The rows are grouped in 4 different ways at once. Each group adds its own fixed numbers to the row, and there is some noise. The rows also spread widely along 12 directions, which tell nothing about the answers.
(in the rows, 128 means zero)
Some rows, each with its group in each grouping after it:
[126  76 100 131 104 142 143 107 119 105 152 145 141 115 121 164 123 103
 130 127  89 140 129 162 109 128 109 124] => Z_871 Z_68 Z_727 Z_422
[141 161 123  94 122 104 186  94  65 192 154 118 175 164 157 111 111 169
 112 123 100  69 130 144  99 146 108 179] => Z_677 Z_84 Z_727 Z_859
[214 107 153 114 123  95 106 123 155 143  58 127  89 177  87 115  79 128
 146 166 140 136 101 171 171 108 139 128] => Z_677 Z_68 Z_245 Z_227
[ 87 173 115 157 154 177  86 127 103 121 114 154 162 100 108 102 163 156
 145 129 145 127 120  94 135  73 153  36] => Z_70 Z_84 Z_245 Z_301
[228 146 160 102  94 107 148  97 104 136 111 154 136 130 165 100  98 133
 142 136 115 171 130  99 126 167 162 172] => Z_871 Z_194 Z_71 Z_301
[ 76  65 115 145 135 153 117 180 194  66 141  75 147 132 104  93 157  70
 126  91 186  46  97 166 150  90  76 132] => Z_70 Z_898 Z_255 Z_227
[134 139 112 143 158 139 101 116 136 128 107 129 115 137 122 113 119 148
 140 149 141 126 110 134 150 102 148  93] => Z_70 Z_898 Z_774 Z_422
[180 118 154 122 200 175  68 133 155 142 151 172 163 134 100 106 150 133
 129 108 194 136  96  98 154 114 137  79] => Z_70 Z_652 Z_255 Z_859
[188 162 175 108 111 113 136  96 162 100  98 121 179 142  75  88 160 134
 153 167 164 128 125 145 156 123 141  83] => Z_70 Z_194 Z_774 Z_422
[134  95 111 100 142 155 175  83 123 154 170 188 185 106 200 105  70 164
 143  95 128  94 145  74  66 158  81 241] => Z_70 Z_652 Z_71 Z_301
[100 146 120 128 119 137 150 106  96 124 148 153 144  85 181 151 111 132
 152 110 104 138 157  86  89 134 138 164] => Z_70 Z_84 Z_255 Z_859
[145  98 102 137 134 170 119 118  97 135 111 148  97 129 190 124  68 144
 125 105  93 135 120 109 123 112 130 157] => Z_70 Z_84 Z_255 Z_227
[140  93 132 135 106 144 116 143 132 101 157 118 135 120 115 120 154  91
 113  93 167 153 102 171 185 138 134 115] => Z_871 Z_84 Z_245 Z_227
[159  94 132 112 158 118 160 123 182 112  85 127 116 158 119 113  92 123
 167 161 129  62 116 128 100  88  85 185] => Z_70 Z_898 Z_255 Z_859
[137 118 127 112 141 144 146 136 135 112 167 134 127 102 132 130 149 108
 139 118 153 137 110 120 137 124 132 166] => Z_871 Z_84 Z_71 Z_859
[158 155 118 141 157 157  87 124 102 149 100 138 133 142 122 134 119 149
 112 119  75 117 124 118 108 103 150  81] => Z_871 Z_898 Z_245 Z_859
[ 99 121 106 113 140 126 130 106 120 154 163 150 152 126 140 132 129 168
 138 138 145 116 114 139 134 142 122 158] => Z_871 Z_652 Z_71 Z_859
[194 140 147 102 125 135  92 137 128 141 158 104 122 149 117 115 153 135
  65 105 144 156  92 168 191 168 159 119] => Z_871 Z_194 Z_727 Z_227
[124 171 144 112 135  66 141 134  94 182 179 125 169 153 150  91 148 130
 120  96 195  96 124 113 146 171 154 162] => Z_871 Z_194 Z_245 Z_227
[137 204 150 110 154 122  94 130 124 149 126 155 138  89 120 129 150 165
 154 141 160 161 142  86 130 126 159  99] => Z_677 Z_652 Z_255 Z_227
[141 135 122 107 125 148 151 144  81 120 142 132  91  79 131 152 137  82
 136 110  89 134 139 101  90 104 144 143] => Z_677 Z_84 Z_71 Z_227
[110  96 150 139 115  99 105 140 186  98 114 126 129 121  99 162 102  83
 157 122 158 124 153 164 130 132 127 152] => Z_677 Z_652 Z_245 Z_859
[119 126 146 118 121 138 116 125 134 117 183 122 157 106  96 139 167  97
 118 102 167 130 118 155 150 143 142 121] => Z_70 Z_84 Z_71 Z_859
[128 136 131 146 109 148  92 118 112 137 130 136 195 125 131 131 101 131
 110  88  98 110 147 138  96 125 129 101] => Z_677 Z_68 Z_727 Z_301
[128 147 138 138 135 147  90 157 146 113 118 112 166 126  99 107 144 118
 119 105 142  92 130 137 124 108 127  89] => Z_677 Z_652 Z_727 Z_301
[110 152 139 142 112 139 116 154 155  61 109 101 104  76 130 126 142  94
 147 114 145 145 138 112 136 108 156 132] => Z_70 Z_84 Z_774 Z_301
[ 69 132 114 151 129 114 159 123  89 149 179 125 207 132 166 108 124 122
 136  77 158  67 142 118  94 131 113 165] => Z_871 Z_84 Z_774 Z_301
[ 90  87  90 136 104 206 111 114 112 110 135 115 178 118 118 137 121 146
 100  93  81  96 121 170 116  93  90  92] => Z_677 Z_68 Z_774 Z_227
[175 102 147 115 213 128 105 102 140 186 134 207 155 157  64 145 107 128
 158 145 157 103 118  98  78  83 114 108] => Z_70 Z_68 Z_255 Z_301
[136 198 132  88 120 109 141 128 130 161 159  73 146 147 119 121 141 157
  81 103 123  72 127 162 123 168 108 169] => Z_677 Z_898 Z_255 Z_422
[152 104 132 111 119 128 170 117 121 126 141 110 174 160 109  93 146 121
 136 139 150  85 101 173 147 110  94 132] => Z_677 Z_84 Z_727 Z_859
[135 108 128 140 146 134  98 149 135 122 140 137 125 131 137 107 137 100
 156 121 198 151  90 118 177 109 150 110] => Z_677 Z_68 Z_255 Z_859
[112 100 105 137 140 124  97 130 152 135 121 129  84 143 149 161  65 121
 120 109 116 111 129 143 120 130 128 168] => Z_70 Z_68 Z_255 Z_422
[228 174 187 100  91  49 148  76  96 188 147 148 165 161 109 131 123 147
 129 142 159 181 126 167 154 203 161 149] => Z_871 Z_84 Z_255 Z_301
[ 78 193 114 146 146 101  74 151 126 161 139 111 134 129 173 120 106 177
 102  97 146 102 140 120 132 157 160 154] => Z_871 Z_652 Z_727 Z_301

New rows. What belongs after each?
[154 116  95 105 109 160 149 101 124 111 124 117 118 123 138 129 121 161
 117 140  87 139 108 148 138 126 111 149] => Z_871 Z_68 Z_774 Z_422
[200 160 162 103 193 135 103 148 145 145 137 141 161 139  72  85 186 118
 145 138 191 109  85  97 145  87 151  83] => Z_871 Z_68 Z_71 Z_859
[176 164 178 105 113  58 120 126 169 135 132 124 128 129  89 150 126  93
 152 137 178 155 142 150 141 160 153 146] => Z_677 Z_68 Z_255 Z_422
[100  76 101 153  97 142 121 121 152  94 100 137 153 131 171  84  95 157
 157 132 160 132 114 150 179 127 106 145] => Z_871 Z_652 Z_245 Z_227
[106 151 129 137  79 119  99 141 129 116 103  65 120 146 138 133  94 128
  88  93  98  96 140 175 133 146 147 147] => Z_677 Z_194 Z_774 Z_301
[191 127 151 133  98 148  89 107 124 122 103 142 159 136 115 120 100 126
 106  96  99 143 132 136 126 142 146 100] => Z_70 Z_68 Z_245 Z_301
[126 142 116 118 174 136 102 151 155 140 120 123 100 138 152 135 106 157
 125 117 131  97 118 109 122 121 125 172] => Z_871 Z_652 Z_255 Z_859
[129 136 126  97 105 151 160 127 139  91 157 103 166 120 131  91 194 146
 128 133 159 124  93 139 169 137 110 136] => Z_871 Z_194 Z_255 Z_859
[113 127 111 127 157 130 127 153 115 120 127 141  76 106 150 129 122 106
 151 142 138 138 118  88 118  99 153 148] => Z_677 Z_194 Z_727 Z_301
[126 103 135 137 129  91 142 129 141 113 149 148 134 124 185 117 108 103
 165 130 180 151 128 111 149 147 151 188] => Z_871 Z_194 Z_727 Z_859
[ 82 123 122 147 145 124 154 132 153  75 118 157 132  77 135 136 127  92
 201 152 143 119 161  86  88  77 124 135] => Z_70 Z_84 Z_727 Z_422
[141 182 131 117 129 109 127 142 114 127 130 100 106 119 113 134 153 106
 120 121 108 109 134 123 107 136 149 114] => Z_70 Z_898 Z_255 Z_422
[ 66 137 118 127 146  85 134 136 107 174 175 139 165 123 145 135 123 130
 139 102 159  70 148 123  94 144 125 172] => Z_871 Z_652 Z_71 Z_227
[161 145 133 114 135 138 120 128 117 143 109 120 155 162 114  77 143 156
 120 128 139  81 101 131 137 123 115 102] => Z_70 Z_652 Z_255 Z_301
[157 167 165 106 181 141 102 122 181 144 142 156 166 123 165 104  95 155
 122  88 178 109 142  64 116 144 141 197] => Z_70 Z_194 Z_245 Z_859
[125  76 111 109 118 198 138  48 141 120 163 180 191 106 123 170 101 181
 114 134  83 150 133 172 112 135  82 143] => Z_70 Z_84 Z_727 Z_859
[ 47 117  98 123 124 155 131 155 131 104 160  94 142  96 119 135 158 122
 120  97 137  78 130 149 122 112  98 137] => Z_677 Z_652 Z_774 Z_227
[125 117 154 130 152  91  98 152 149 146 136 119 158 157  60 126 144  77
 150 127 188  79 113 161 133  94 141  98] => Z_677 Z_68 Z_71 Z_859
[171 118 117 115 146 135 142 119  79 171 155 159 164 145 168  86 117 140
 127  95 140 115 108  93 126 132 128 148] => Z_871 Z_68 Z_245 Z_227
[200 161 135 100 210 138 143  89  81 202 163 217 134 117 141 141 103 149
 152 140 130 160 136  60  85 113 148 139] => Z_677 Z_84 Z_727 Z_422
[166 109 138 143  97 137  83 104 122 145 104 138 160 154 170 116  56 147
 121 103 117 140 133 156 146 160 146 142] => Z_677 Z_652 Z_71 Z_859
[176 133 161 111  95 107 150  72 122 120 136 162 187 114  80 134 157 123
 156 159 131 166 134 153 131 151 134  95] => Z_70 Z_898 Z_245 Z_859
[166 154 122 113 127 109 125 114 112 154 126 136 121 139 143 116 115 147
 135 141 130 137 114 126 141 141 152 145] => Z_871 Z_68 Z_71 Z_422
[179 201 152 123 136  90  93 143 103 148 115 111  77 125 153 132 120 119
 119 118 117 156 130  98 135 155 201 129] => Z_70 Z_898 Z_255 Z_859
[ 81 192 119 110 131 143 174 142 135 109 154  69 198 117 161  69 174 164
 127  98 159  43 123 110 127 113  99 177] => Z_871 Z_84 Z_774 Z_859
[137 111 114 121 123 151 134  95 150 123 113 145 168 141 153  73 103 176
 150 147 157 101 111 136 154 129 102 144] => Z_70 Z_652 Z_71 Z_422
[192  97 138 112  96 144 127 149 148  95 121  96  88 135 152 114  98  72
 104  90 118 131 118 144 147 150 140 179] => Z_677 Z_194 Z_71 Z_422
[153 164 141 112 157  99 142 163 129 136 114 110  94 135 134 106 138 118
 148 134 163 104 116 104 138 103 140 159] => Z_871 Z_84 Z_255 Z_227
[210  44 127  90 112 139 227  78 131 119 138 174 152 141 136 108  95 118
 159 142 125 124 110 136 111 135  60 225] => Z_871 Z_84 Z_245 Z_301
[155  78 108 121  95 182 126 150 136  76 132  92  99 110 133 127 123  85
 100  85 104 134 101 151 141 119 116 153] => Z_677 Z_68 Z_774 Z_301
[126 190 167 130  93  70  88 168 158 103  78  86  95 101  97 168 116  89
 145 124 116 131 168 137 110 120 169 123] => Z_677 Z_68 Z_255 Z_227
[120 187 114  74 116 160 176 132 165  96 114 103 139  80 163  84 130 185
 134 127 119  88 127  80 108 119  84 222] => Z_677 Z_68 Z_245 Z_301
[129  93 122 114 148 115 181 139 119 101 165 141 101 107 102 141 160  52
 161 137 146 113 126 121 104 105 119 143] => Z_70 Z_84 Z_727 Z_422
[ 88 163 102 168 120 154  65 162 112  95  85 118 115  90 171 114 129 150
 134 122 103 148 138 106 143  98 171  71] => Z_871 Z_652 Z_727 Z_227
[145 163 149  84 105 111 153 115 134 142 132 105 182 138  95  99 161 165
 126 140 152  87 121 160 140 144  93 132] => Z_677 Z_652 Z_255 Z_227
[143 185 157  97  60  73 136 171 125  85 119  65  57  76 138 174 136  69
 107  94  78 138 176 126  98 186 168 183] => Z_70 Z_652 Z_255 Z_227
[125 161 141 103 108 128 125 114 162 134 113 102 187 153  81  93 143 184
 112 136 151  74 117 179 150 138  88 127] => Z_677 Z_652 Z_245 Z_301
[ 65  59 103 182 133 140 100 169 155 122  89  83 158 195 151  59  70 106
 142  94 186  12 100 180 163  63  93 140] => Z_677 Z_84 Z_71 Z_227
[111 166 118 124 143  89 150 132  93 162 140 121 122 139 134 132 120 120
 140 133 131  91 139 131 110 119 138 142] => Z_677 Z_84 Z_727 Z_422
[ 98 121 121 140 109  98 102 101 126 168 159 139 182 148 145 127  91 161
 121 109 159 117 123 167 142 165 134 161] => Z_871 Z_68 Z_71 Z_301
[128  47  86 131  74 156 152  87 114 109 131 148 152 136 168  89 109 166
 147 151 138 154  86 177 182 152  97 155] => Z_871 Z_652 Z_71 Z_301
[137 124 114 139  96 140 118 104  68 136 166 146 179 121 164  89 143 137
 116 106 142 159 105 128 159 157 152  92] => Z_70 Z_68 Z_727 Z_301
[119  19 108 120  93 164 188  94 130  71 148 157 164  89 111 145 128  80
 172 132 108 126 132 146  94  97  73 144] => Z_70 Z_68 Z_774 Z_227
[146  56 147 162 118  98 112  91 136 135 133 202 173 136 114 156  70  76
 180 121 165 166 160 151 121 146 131 117] => Z_677 Z_652 Z_245 Z_422
[107  96 112 128 101 101 148 125 112 125 133 116 138 146 141 117 112 119
 128 125 122  84 129 159 117 147 110 154] => Z_70 Z_652 Z_727 Z_301
[135 137 143 131 103 128  87  95 146 134 120 130 153 133 147 113  97 177
 128 135 174 178 117 164 200 151 158 128] => Z_677 Z_194 Z_774 Z_227
[155 169 136 131 110 115 161 121 111 105 104 130 142 106 183  90 109 120
 158 127 118 122 155  82 107 126 145 150] => Z_70 Z_84 Z_727 Z_422
[195  75 123 110 145 177 131  75 171 121  94 181 146 133 104 136  92 182
 153 178 100 154 107 152 126  95  78 132] => Z_871 Z_898 Z_255 Z_227
[126  96 108 128  85 158 126  80 133 103 138 143 180 121 128 121 124 156
 125 139 114 147 117 175 152 140 109 101] => Z_70 Z_68 Z_727 Z_422
[123 168 130 119 133 153 101 163 178  69  86  65  76  91 115 157 125 111
 108 111  68  93 145 125  95 100 139 151] => Z_70 Z_898 Z_774 Z_859
[182 150 149 100 160  93 122 107  96 188 168 163 149 144 108 124 133 133
 120 129 156 130 114 117 122 148 153 129] => Z_70 Z_68 Z_727 Z_301
[107 137 138 132 154 147 100 136 175  93  97 157 124  83 146 105 116 137
 181 152 169 140 135  72 132  82 152 131] => Z_70 Z_194 Z_71 Z_227
[142 160 130 118  97 137 143 149 163  65  97  79  96 101 138 105 136 120
 137 140 129 134 126 144 160 114 131 148] => Z_677 Z_84 Z_727 Z_422
[116  99 107 139 112 171 103 135 140  77 114 114 110 103 121 167 130 119
 119 116  80 142 131 157 125 116 131 112] => Z_871 Z_652 Z_774 Z_859
[157 119 109  94 153 165 157 152 139 105 108 123  90 109 168  83 122 132
 158 137 135 101 102  79 127  99 115 189] => Z_677 Z_652 Z_71 Z_859
[149 119 131 122 105 105 156  94  99 135 115 138 147 143 116 146 114 117
 147 145  80 107 140 145  85 129 119 127] => Z_70 Z_898 Z_255 Z_859
[188 127 166 147 129  72  89  90 156 137  84 154 106 143  95 170  65 109
 160 164 125 177 152 161 129 142 177 115] => Z_70 Z_898 Z_774 Z_422
[163 112 129 106 119 142 165 140 136  75 135 154 115  68 126 130 154  79
 165 124 124 162 126  76 103 116 123 162] => Z_871 Z_68 Z_245 Z_301
[183 134 143 113 109 143 129 106 133 123 111 129 140 115 165 137  76 135
 130 103  93 148 144 114 106 139 138 178] => Z_677 Z_68 Z_774 Z_859
[191 176 162  81 127 135 129 165 179  87 124  84 107 112 127  83 177 131
 113 121 175 137 100 109 178 139 138 165] => Z_871 Z_194 Z_255 Z_227
[145 148 139 113 157  53 150 115 114 157 143 162 125 127  76 162 148 102
 178 181 146 133 138 124  98 115 151 114] => Z_871 Z_68 Z_727 Z_422
[102 109 121 146 128 118 130 105 127 135 118 146 181 139 150 110  97 144
 174 136 159 108 135 133 127 115 121 135] => Z_677 Z_652 Z_774 Z_859
[204 158 161 124 140 117 113 122 131 119 101 149 116 113  88 149 122  82
 140 127  90 142 155 102  85 122 160  96] => Z_70 Z_898 Z_245 Z_422
[128 141 138 126 126 115  92 147 141 103 123 115  99 108 119 152 135 107
 123 128 124 143 136 142 137 141 163 118] => Z_70 Z_652 Z_727 Z_859
[172 173 156 109 151 125 128  96 124 116  99 167 124  78  60 175 154 124
 185 193  94 186 150 104  89  84 163  71] => Z_677 Z_898 Z_774 Z_859
[130  81 118 118 144 155 165 143 178  76 139 143 170 100 135  61 152 110
 184 135 199  98  93  92 133  85  84 174] => Z_871 Z_68 Z_71 Z_301
[162  80 111  96 150 120 184  77  91 155 150 189 145 137 143 114 123 151
 171 180 136 132 107 113 121 130 108 152] => Z_70 Z_652 Z_727 Z_859
[141 142 133 119  87  74 147 137 175  80 113  80  90 118 105 144 139 101
 139 163 122 137 129 184 150 149 133 162] => Z_871 Z_898 Z_727 Z_422
[118 108 112 100  98 136 184 113 131 102 152 138 144  83 182 102 111 127
 155 117 131 112 127  94 101 141 101 221] => Z_70 Z_68 Z_71 Z_301
[245 124 145  79 125 109 164 134 138 118 142 101  84 147 140  88 146 110
 117 129 169 157  85 140 188 179 140 187] => Z_871 Z_652 Z_774 Z_422
[ 47  83  77 139 117 152 158 141 123 110 159 113 121 104 199 118  98 129
 135 102 141  97 122 138 138 113  93 202] => Z_677 Z_84 Z_727 Z_227
[186 112 152 122 140 106 127 142 167 127 106 115 156 169 148  99  86 117
 127 107 134  72 133 136 115 136 112 186] => Z_871 Z_652 Z_727 Z_859
[ 66 123 102 145 108 119 134 112 100 135 129 117 147 113 136 161  95 127
 138 117  82  95 160 152  81 114 116 137] => Z_677 Z_898 Z_774 Z_227
[136  63 147 112  89 102 183  88 175  74 131 153 188 123  45 134 165  83
 200 185 169 123 122 178 127 109  75 104] => Z_70 Z_68 Z_255 Z_422
[ 72 152 132 127 113  97 121 111 132 145 183 142 169 101 152 179 103 126
 120  76 128 111 186 128  80 191 125 178] => Z_70 Z_652 Z_255 Z_422
[199 173 175 104 102 109 146  88 134 109  99 130 151 113 105 120 138 142
 159 164 131 167 136 132 143 135 161 118] => Z_70 Z_84 Z_774 Z_859
[158 154 170 117  92  63 125 122 143 111 123 127 123 112 153 108 122 114
 153 148 181 181 138 127 175 171 181 156] => Z_70 Z_194 Z_727 Z_227
[111 128 122  87  95 131 174  83 134 110 157 116 177 108 102 132 161 160
 136 153 126 109 117 161 126 134  96 148] => Z_70 Z_68 Z_774 Z_859
[142 194 139 107 181 125 107 173 117 148 143  93 116 126 109 141 159 112
  97  87 114  67 136  98  86 118 154 133] => Z_871 Z_652 Z_774 Z_859
[149 122 143 139 119 147  96  80 142 116 104 192 178 100 105 137 118 151
 185 166 147 203 131 124 150 106 150  71] => Z_677 Z_68 Z_245 Z_859
